There are 8 hidden switches. A switch that is on adds its own fixed numbers to the row, and there is some noise. The rows also spread widely along 11 directions, which tell nothing about the answers.
Known rows, each followed by its switches (1 for on, 0 for off):
[-80.9 -31.9 -14.6  23.1  57.5   1.0  11.8 -10.1 -24.4  14.1  38.9 -20.7
 -26.5  12.3  30.9 -34.3 -26.5  41.6  16.3 -30.0  15.3 -11.2  17.2   5.6
  27.2 -25.0   6.9  -3.5  43.7   9.9   7.1 -25.8 -39.3 -16.1  38.6  -1.9
   9.9 -28.5] => 0 1 0 0 0 1 1 0
[-38.7 -26.6 -13.7  10.3  82.5  20.5   4.5   4.9  22.7 -39.9  12.1   9.9
 -49.8  32.6  10.0  -3.4  20.9  15.7  -6.3 -27.1  50.2 -27.4 -11.7  26.6
  21.8 -10.7  33.2  22.4  -7.6  -7.2 -16.1 -33.9  10.8 -60.1  30.4  20.3
  -8.8 -19.3] => 0 1 1 1 1 1 1 1
[ 31.3 -32.7  28.2 -11.2  36.4  15.0  -7.3   8.0 -26.4 -31.9  -9.4  -2.5
  42.5 -32.8  26.1  14.9  -8.4  37.2  18.1 -25.4  14.9 -16.6  33.5 -25.0
  16.8 -22.3  20.1  31.0  48.9  25.4 -10.5 -21.5  33.0  -7.7   4.0  17.2
  -5.8  19.5] => 0 0 0 0 0 1 0 1
[-49.2 -51.7   4.8  11.4  54.4  17.4   7.5  -0.2 -36.0  16.3  -3.7  16.8
 -31.5   6.2  16.7 -19.0  -6.0 -19.4  21.1 -22.5  29.2 -49.2  11.4  -5.5
   6.5 -36.2   6.4  20.4 -14.6  17.7 -26.8 -27.8 -24.1 -47.4   4.0  14.2
  -9.5 -44.6] => 0 0 0 1 1 0 0 0
[  3.2  -9.6  -9.7  20.9  35.3 -32.3  -4.8  -3.5  29.6  -9.9 -10.3 -26.6
  -4.8  11.4   9.0   5.6  14.6  12.7 -28.5   9.8  -4.5 -11.3   7.6  11.6
   5.9  32.8 -18.2 -24.2 -37.4 -12.0 -31.6  24.6   7.9 -17.3  -6.8  54.3
  -5.0   3.4] => 1 0 0 1 1 0 1 0
[-55.7 -19.6 -21.8   1.4  15.7 -25.6 -23.0  -6.0  11.4 -24.2  23.0 -29.3
  33.5   2.9  23.2 -29.4  55.3   3.9  -8.9  -1.8 -30.8 -15.8  19.6   6.5
  47.4   8.6  23.7 -27.6 -34.6  -2.2   0.4  16.1 -10.9 -46.2   2.2  17.1
  -2.5 -11.2] => 0 0 0 1 0 0 1 1
[-29.2 -27.8 -11.5 -10.4  31.8 -38.6  40.1 -10.7  16.4 -54.2  17.4   6.2
  50.1 -15.2  -1.0 -11.1  35.1  -0.9 -19.7   0.4 -45.5 -40.9  -2.7  -0.9
  19.9  13.5  16.9 -28.8 -41.2  -0.3  -1.7  14.2  -5.7 -36.0  -5.2  56.6
   7.7   2.4] => 0 0 0 1 0 1 1 1
[-13.3   1.0  20.8 -15.1 -30.3  48.3  -1.8  -9.0  12.6 -13.2  -6.9  25.4
 -35.4 -17.1  -5.0  -5.2  39.2  12.1  -4.0  -2.9   3.8   4.9 -42.6   4.3
  -6.2  11.3  29.3  -8.6  11.9  15.4  25.8 -35.4  24.8 -26.8   4.9 -11.9
  16.6  19.2] => 0 0 0 0 0 1 0 0
[ -9.5 -43.2   9.7  -1.8  37.7  -8.1  -1.7  -2.3 -14.5 -19.7 -15.6   6.2
  19.7 -15.5   9.4   3.2  15.8  -2.7  13.1 -16.1   5.5 -37.1   7.2 -21.2
  13.3 -24.2  14.3  -4.1 -18.4   9.0 -20.3  -8.8  -0.8 -36.9 -11.5  19.3
 -14.6 -19.7] => 0 0 0 0 1 1 1 0
[  9.2 -13.4  10.6  43.0 -12.6  -8.9 -40.7 -10.2  18.7  31.1 -19.0  -5.1
  27.2   7.0  -6.5 -27.9  23.7  17.3   7.2   8.9 -26.2  -5.7   9.0 -28.7
   8.7  20.2  10.1 -41.0  11.7  13.6  -3.2  15.8  19.7   4.5  -1.5  -5.3
 -17.4  39.2] => 1 0 0 0 1 1 1 0
[ 42.7 -17.1  18.4  -6.6  -1.2  -4.9  -3.5 -23.8 -21.1  10.0 -26.9   0.8
  57.6 -49.4   1.8  11.1   4.8   4.6  10.5 -12.9 -22.9  24.9  19.2 -27.6
 -14.5 -30.1  24.2 -40.1  15.1  30.4   0.9 -10.9   1.5  20.9 -29.4  -3.9
   7.3 -10.1] => 1 0 0 0 1 0 1 0
[-33.8 -16.7  26.6 -21.2   5.3  25.1   2.8   2.6   6.6  -9.8  11.7  28.7
   6.7   8.7   4.2 -44.3  43.2 -41.8   6.9  -6.7  -5.4 -13.0 -13.0   2.5
   9.5 -16.1  12.8   8.3 -43.3  24.6  11.0   1.6  -7.0 -40.5 -11.7  10.9
   7.8  11.0] => 1 1 1 0 1 0 0 0
[  8.4 -16.6  29.7   6.1  23.1  16.0  -5.4   1.0  -8.4  32.9 -20.1   8.9
 -19.7   0.3  -1.5 -27.6 -12.7 -29.5  14.4  -4.5  22.6 -11.2   3.4   3.2
 -16.9  -4.8 -12.6  11.0 -18.2  21.4 -24.0  -0.4   1.7  -3.3 -14.8  26.0
   1.9  -4.4] => 1 0 0 0 1 0 0 0
[-33.5 -36.9  -9.9  22.1  11.8  12.3 -21.6 -34.0 -11.3  14.3  -5.1  14.2
  29.3 -12.9 -14.0 -37.7  26.7  -0.4  34.5 -29.8 -19.0 -25.2   2.4 -16.9
   1.7 -24.2  87.9 -51.1  28.7  16.2  15.9 -36.2  -3.6 -10.6  19.7 -41.8
   2.1  -8.6] => 0 0 0 0 0 0 1 0
[-19.4 -39.5  32.7  22.2  10.7  -9.8   7.6  -8.0 -37.1  33.8 -16.1  21.8
   2.9 -10.8  -2.1  -8.6  -3.9  -7.8   6.1  -0.2  -0.4 -20.3  19.1 -40.3
   3.4 -25.4 -32.0  -5.0   2.8  33.2 -27.4  -2.3 -39.9 -19.4 -38.0   2.8
 -20.6 -27.7] => 0 0 0 0 0 0 0 1
[ 31.4   4.5   4.2 -15.4  -8.5 -13.8 -31.5 -13.8   3.0  25.4  -6.7 -28.8
  62.0 -33.4   1.3 -35.9  16.9 -22.7  14.8 -10.0 -26.4  32.3  21.7  -1.7
   2.3  -3.3  33.5 -50.3  -4.9  23.3   7.8  19.4   2.0  29.4 -13.9  10.3
  13.5   3.8] => 0 0 0 0 1 0 1 0
[  9.8  28.8  26.6 -34.4  -5.5  23.8 -34.5  25.4  28.6 -16.3  24.6 -27.4
  36.8  -1.9  22.3 -60.9  31.8   1.5   4.1  -7.5   2.2  22.3  12.3  12.2
  39.9  22.1   6.7  29.4  11.7  23.8  20.9  21.0  32.4  -1.3  15.1  26.7
  15.1  72.7] => 0 0 1 0 0 1 0 0
[-50.0 -22.6  19.8 -10.5 -12.3  24.0   7.7   0.0   9.9 -27.6   8.2  29.0
   8.3  12.6   7.2 -32.3  57.8 -10.2  -4.0   2.7 -27.9 -38.2 -24.5  -7.3
  14.1   4.8  17.7   4.1 -28.1  16.7  23.5  -2.6  13.1 -54.0  -0.2   8.6
  10.6  39.8] => 1 0 1 0 1 0 0 0
[ 35.2  13.9  21.2   2.3  21.9  14.7 -16.1  -3.8  17.3 -24.0  -5.9  -1.8
  36.1 -15.1  -0.9   2.7  20.0  39.7  -5.9 -26.3  16.5  30.8   7.8 -17.4
  18.0  -5.5  31.5  -6.9  61.2  21.7   6.8 -18.2  14.8   4.9   3.4 -17.0
  -2.4  41.7] => 0 0 1 0 0 1 1 0
[-37.9 -32.8  15.1   0.3  19.8  13.3  12.9  -1.9 -20.8  -7.0   9.9  16.2
 -21.5   7.1  16.0 -22.1  -2.3  15.4  14.3 -19.0   7.9 -38.1  -9.8  -2.3
  -4.4 -11.6   7.5  18.6  10.8  13.2  -2.2 -30.1   1.4 -21.7  17.4  15.6
   6.3   8.1] => 0 1 0 0 0 0 1 0
[-19.6 -30.2  -4.8  -7.0 -20.8  43.8 -52.2 -14.8   5.8   5.7 -10.1 -19.6
 -28.6 -22.4  24.8 -24.3  28.3  19.6  31.3  -9.4   1.7  -3.2   0.9  23.5
   8.0  -6.8  71.4 -11.6   9.8   3.3  23.4 -40.2  49.7 -24.6  23.9 -20.6
  23.7 -13.1] => 1 0 1 0 0 0 0 0
[-22.2  -4.1  -6.9  22.2  65.4 -22.6  14.5   4.5  26.4 -14.2  10.4 -27.1
 -18.2  29.8   1.0 -11.6  -2.3  12.0 -31.6  -2.2  14.1 -20.3   4.3  15.9
   8.2  40.5 -18.6  -7.8  -2.0  -7.0 -22.6  30.0 -14.3 -14.9  13.6  55.5
   1.1  19.5] => 0 0 0 0 1 0 0 0
[-29.5  -3.0  40.7 -40.4  -9.2  47.6  -5.1  21.6  -0.8 -17.6  21.2  12.5
 -22.6   8.9  30.2 -46.1  28.8 -10.8   9.8  -6.8  16.7  -1.7 -12.4  25.2
  13.9  -4.5  -8.8  58.5 -24.8  25.7  15.5 -11.2  27.4 -34.7   1.5  24.2
  21.0  29.7] => 1 1 1 0 0 0 0 1

New rows, each followed by its switches (1 for on, 0 for off):
[ 13.1  24.2   5.8  23.9 -14.1  -1.9 -32.4  -8.0  16.4  20.5   2.3  -6.2
  43.3   8.8  -3.8 -19.0  44.7  22.1 -20.5  -2.1 -25.2  41.5  12.6 -24.6
  22.4  16.7   9.1 -43.0  34.3  29.1   9.2  13.7  -8.9   9.3 -10.7 -20.4
 -11.6  42.8] => 0 0 0 1 1 0 1 1
[-35.3 -31.0   9.9  16.4  -2.9  -2.6   1.4 -15.2 -14.3  20.4 -14.1   4.3
 -41.0  -9.1   3.2  -5.3   5.4  14.2  -0.5   0.4   2.7 -12.2  -9.5 -10.6
  -2.6 -15.6 -10.3 -19.7  -1.2  10.1 -11.9 -22.1 -22.4 -26.8 -19.0   0.4
  -1.1 -38.6] => 0 0 1 0 0 0 1 0
[-48.4 -41.0  -4.0  -2.9  31.1  10.7 -41.4  -7.2 -31.0   7.0   4.8 -22.4
   9.2  -8.0  30.5 -32.5  17.9   0.1  35.7 -30.0  15.0 -15.0  27.5   1.8
  33.1 -36.9  42.4  -0.7  -1.5  11.9  -2.3 -23.3  -4.1 -34.1   6.4 -18.2
  -2.6 -42.1] => 0 0 0 0 0 0 1 1
[ -0.3  -5.1  20.1  43.7  10.5  17.8   9.3 -15.5  -3.8  41.4 -20.3  44.6
 -22.6   3.5 -26.2  -3.4   7.2  11.2  -6.9  -7.6  14.9  14.1 -12.7 -39.8
  -4.5 -22.3  -7.8 -26.9  36.3  33.3 -11.3 -28.2 -35.8 -11.6 -21.1 -28.4
 -22.2  -9.2] => 0 0 1 1 1 1 1 0
[ -2.7  22.8  36.9 -44.0  -6.6  23.5  -4.5  10.0  -5.6  11.4  15.4   3.5
  34.2 -17.0   9.4 -56.6  25.2 -37.3  11.9 -16.2   5.1  39.0  -1.0  -1.2
  23.5 -28.4  -8.6   8.1 -18.2  43.5  19.4   8.3 -17.8  -5.1 -24.5   5.7
  18.1  12.7] => 0 0 1 0 1 1 1 0
[-11.1 -46.5  24.1   4.9  43.5 -17.0  -5.4   7.7 -47.1  -1.1  -5.3 -14.3
  -3.8 -12.6  41.3  20.3 -19.3  28.6   7.5 -18.9  26.9 -16.2  37.3 -26.9
  15.4 -40.0 -34.7  25.7  11.4  16.7 -39.5 -15.0 -24.4 -21.2 -19.1  20.6
 -21.1 -38.2] => 0 1 0 0 0 0 1 0
[  9.6 -47.7  17.1 -10.0  19.6 -25.3  -4.0  -2.6 -21.2 -40.6 -19.1   4.6
  60.8 -35.0  17.4  30.0  33.0   9.7  -0.1  -7.7 -19.0 -26.1  21.8 -43.1
  24.0 -28.9   8.1 -12.4 -16.4  15.4 -15.9   0.2   4.4 -38.4 -35.2  18.5
 -20.8 -16.8] => 0 0 0 0 1 1 1 1
[-73.2 -53.7  -1.8   7.3  14.9   6.9  18.6  -4.8 -24.8 -21.0  24.8  22.3
  14.6   6.1  22.5 -38.2  22.2  20.8  18.5 -12.0 -30.6 -67.8   3.5 -17.3
  29.0 -12.2  21.8   8.7   1.2  14.1   9.8 -24.6   4.4 -50.1  23.1  13.3
   1.9  10.7] => 0 0 0 1 0 1 1 1
[ 13.4  -2.4  40.6   5.8   8.9  15.1  -6.3 -13.6  -7.3  49.7 -20.4  33.1
  15.5  -5.3 -28.3 -63.4  -2.1 -55.3  32.1 -14.7   9.8  -3.9  -5.2  -6.5
 -22.1 -14.4   6.3  -6.8 -21.6  33.9 -17.5  -2.5  -7.0  16.8 -22.7   2.3
   0.6   7.7] => 1 0 0 0 0 0 1 0
[-27.4 -21.9  14.8  29.6  -9.5 -30.7 -10.6  -4.3  13.4  -7.4   1.7   8.3
  15.5  21.2  -2.3  -6.3  46.0  17.2 -23.5  14.6 -30.9 -23.0  -1.4 -31.9
  17.1  22.6 -19.6 -28.2 -11.2   7.8 -14.4  19.3 -13.6 -29.9 -21.2   9.9
 -29.0  23.2] => 0 1 0 0 0 0 1 1
[-21.4  -3.8  14.9  15.4 -32.2  16.6 -43.2 -14.7  13.5  -2.1  -1.3  19.7
  19.4   5.0  -5.9 -16.7  75.8   7.9  -1.8  -7.4 -19.5   8.6 -12.0 -29.0
  21.4  -2.7  41.6 -39.8   9.6  19.5  15.7 -14.8  -2.2 -30.6 -10.5 -49.9
 -21.3  23.7] => 0 1 0 0 0 0 1 0
[-74.4 -14.3  25.7 -26.8 -23.9  48.5 -24.5  18.3 -14.4 -28.6  23.8   1.0
 -24.2  14.4  46.4 -32.0  59.6  14.4   1.8  -6.9   3.4 -24.1 -15.3   0.6
  41.5   2.9  -0.3  43.6  -8.8  15.9  23.3 -17.3  13.7 -67.1  11.5  -6.0
   6.0  32.4] => 0 0 0 0 0 0 0 0
[-10.1 -35.4  -1.2  18.2 -16.4  44.0 -19.4 -19.6 -27.6  43.8 -13.9   8.6
 -21.7 -11.6  18.9 -34.1 -10.9  25.2  44.2 -17.3  -8.0 -18.0   1.1  -1.9
 -19.4 -16.8  50.4  -8.6  36.8  22.4  14.6 -51.7  40.5   6.8  29.8 -18.3
  18.7   4.3] => 1 0 0 1 1 0 1 0
[-18.1 -44.2  -9.7  -1.3  38.0 -29.3  -7.4 -17.8 -18.0 -41.7   7.8 -17.3
  59.6 -29.4  26.1  17.9  26.0  28.7   2.9 -24.7 -22.4 -14.6  33.8 -22.6
  26.1 -32.3  47.3 -33.5  15.6   9.3  -2.9 -11.6 -16.3 -25.0  -0.2   0.0
  -8.1 -25.4] => 0 1 0 0 0 0 1 0
[ -5.3 -21.0   8.4  17.1  11.3 -40.7  25.6  -5.1  19.1 -39.3  -5.3  -0.1
  27.7 -10.6  -1.8  40.4  34.7  32.8 -49.5  20.1 -38.1 -16.3  -1.5 -35.4
  15.7  28.1 -26.4 -40.2  -4.5   2.7 -10.3  29.0 -17.5 -33.3 -25.8  39.9
 -13.2  18.6] => 0 0 0 0 1 1 0 0
[-52.6  -9.0 -17.1  11.3  30.2  31.7   2.5   0.0   9.2  11.9  20.5 -16.1
 -63.9  23.2  20.7 -31.1  -1.0  25.5  -4.2 -12.9  20.0  -7.3  -7.8  31.7
   9.8  12.2  15.8   5.5  22.7   5.0  10.6 -23.7   2.1 -26.9  40.5  15.5
  23.4   0.4] => 0 0 1 1 1 0 0 0
[ -7.3 -31.6  25.1   9.0  17.7   8.7   8.8  -5.2 -11.7 -10.6 -15.1  27.8
  -0.5   7.5  -5.8 -13.5   8.8   7.1   8.3 -12.2   4.8 -47.4 -13.6 -16.1
 -10.8   0.7   8.4  12.4   5.6  15.0 -14.7 -21.8  19.9 -20.5   0.4  15.3
  -7.2  22.1] => 0 0 0 0 0 0 1 1
[-66.3 -23.8  13.2 -27.8  19.6  12.0  21.7   5.7 -28.6 -41.1  28.5   0.6
 -15.4  -0.1  41.6  -3.0  23.5  21.6  -8.3 -18.8   7.7 -15.3  -7.7   3.6
  23.9 -22.1 -11.8  26.3  -9.9  12.5   8.7 -24.3 -23.1 -50.1   1.8  16.6
  12.0 -11.5] => 0 1 0 0 0 0 1 0
[  5.6 -33.7  23.7  23.4  -8.6 -33.6 -10.8   3.1  13.9  -9.5 -21.0  10.3
  27.8  -0.2  -7.2 -11.1  26.4   6.7  -5.7  16.3 -31.4 -53.8  -1.0 -38.4
   6.1  25.6 -16.8 -14.8 -22.4   3.9 -25.9  22.2  16.2 -20.0 -17.9  38.8
 -27.9  37.3] => 0 0 0 0 0 1 1 0
[-64.5 -32.2  21.7  -8.3  16.7  18.5  -0.7  -2.3 -25.0   5.7   5.4  23.2
 -27.1  -2.2   8.2 -33.8  24.7 -22.9  19.5 -14.3  21.3 -25.1 -12.9  -2.5
  22.3 -32.8  -4.2  13.4 -33.7  18.8  -6.0 -23.9 -24.2 -55.1 -15.6  -5.3
  -6.2 -41.0] => 0 0 0 0 0 1 1 1
[-48.4 -39.6 -17.4  42.0  27.9  -6.6  14.5 -19.6  14.4  -5.5   4.4  16.0
 -17.6   5.4 -10.4 -10.7  18.5  22.9  -5.5   0.5 -19.7 -46.4  -6.0  -9.4
   9.5  14.9  31.1 -35.6  10.4  -1.7  -6.0 -16.5  -8.0 -37.9  21.9   9.6
  -7.9  -4.3] => 0 0 0 1 0 1 0 0
[-47.7 -27.5  18.8 -33.2  -3.0  33.1 -26.5  18.7 -16.5 -27.9  23.3 -12.0
  14.4  -5.4  60.2 -40.1  41.8   6.3  18.7 -10.6  -5.7 -24.1  23.4   3.7
  49.7 -20.0   5.5  52.8 -22.6  20.0  11.3 -11.1  22.9 -56.9   7.8  19.0
   9.8  17.4] => 1 0 1 1 0 0 0 0
[-52.2  -0.4  -9.4  36.8  36.7  -4.9   5.8 -14.7  -4.2  36.8  25.4  -7.6
  -0.2  16.5   1.8 -50.8  -0.9  18.1  -0.7 -20.7  -0.9   9.9  18.5  -5.4
  25.7 -11.3   6.3 -25.2  43.2  21.1   1.7  -7.5 -50.3  -3.5  15.0 -13.0
   3.4  -5.6] => 0 0 1 1 0 0 1 0
[ 11.2  14.8   3.3  -1.9  -0.3   5.7 -13.3   6.3  22.9   6.3  -0.7 -30.3
 -30.7   5.0   9.9 -11.6  -1.8  29.1 -15.2   6.5  11.0  18.4 -12.3  23.3
  -0.6  40.9 -15.7  -4.9   6.4   3.0   0.5   6.4  34.9   8.3   8.9  40.3
  17.0  24.2] => 0 0 0 0 1 1 1 1
[  7.8  -8.6  10.1   3.8  45.1 -18.0   8.0  -0.6  22.5 -37.0 -12.7   7.2
  13.5  12.6 -12.3   8.1  30.5  -7.4 -25.8  -7.9   9.2 -26.8 -13.8  -3.0
  -1.0  20.0   2.0 -11.8 -29.0  -0.8 -25.6  14.6   2.4 -25.8 -11.9  38.7
 -10.7  22.4] => 0 0 0 0 1 0 1 0
[ 56.2  22.4  18.4 -40.9  -2.8  19.4 -21.3   1.1  21.0 -55.7 -13.8 -19.7
  25.3 -32.5  13.2  22.6  37.1  27.0 -15.9 -17.8  11.4  33.8 -10.1  14.8
   0.5  16.0  36.4  -1.7  13.6   5.8   6.8 -15.8  52.1   2.9  -3.5  15.7
  18.4  38.5] => 0 0 0 0 0 0 1 0
[-13.6   6.2  31.4 -13.5 -23.3  -9.6 -23.8  11.8  15.0 -15.8  18.6   3.7
  54.3   1.7  11.5 -40.7  58.4 -11.3  -5.2   3.0 -28.7   5.1   2.9 -24.3
  38.1   7.5 -12.0  -6.7 -22.6  23.9   9.7  28.2  -7.2 -20.1 -18.9  11.0
 -14.9  48.2] => 0 1 0 0 0 1 1 0
[  4.2 -21.6  23.5  40.8  55.1 -29.3  13.1  -0.3  16.1 -21.5 -16.2  26.7
  13.3  24.7 -20.8  32.8  33.3   4.7 -41.3   1.0   8.8 -14.7   6.3 -40.2
   8.1   6.9 -25.9 -20.6   1.2  12.7 -41.1  20.3 -37.7 -35.3 -33.4  14.1
 -46.3   7.3] => 0 1 0 0 1 0 0 1
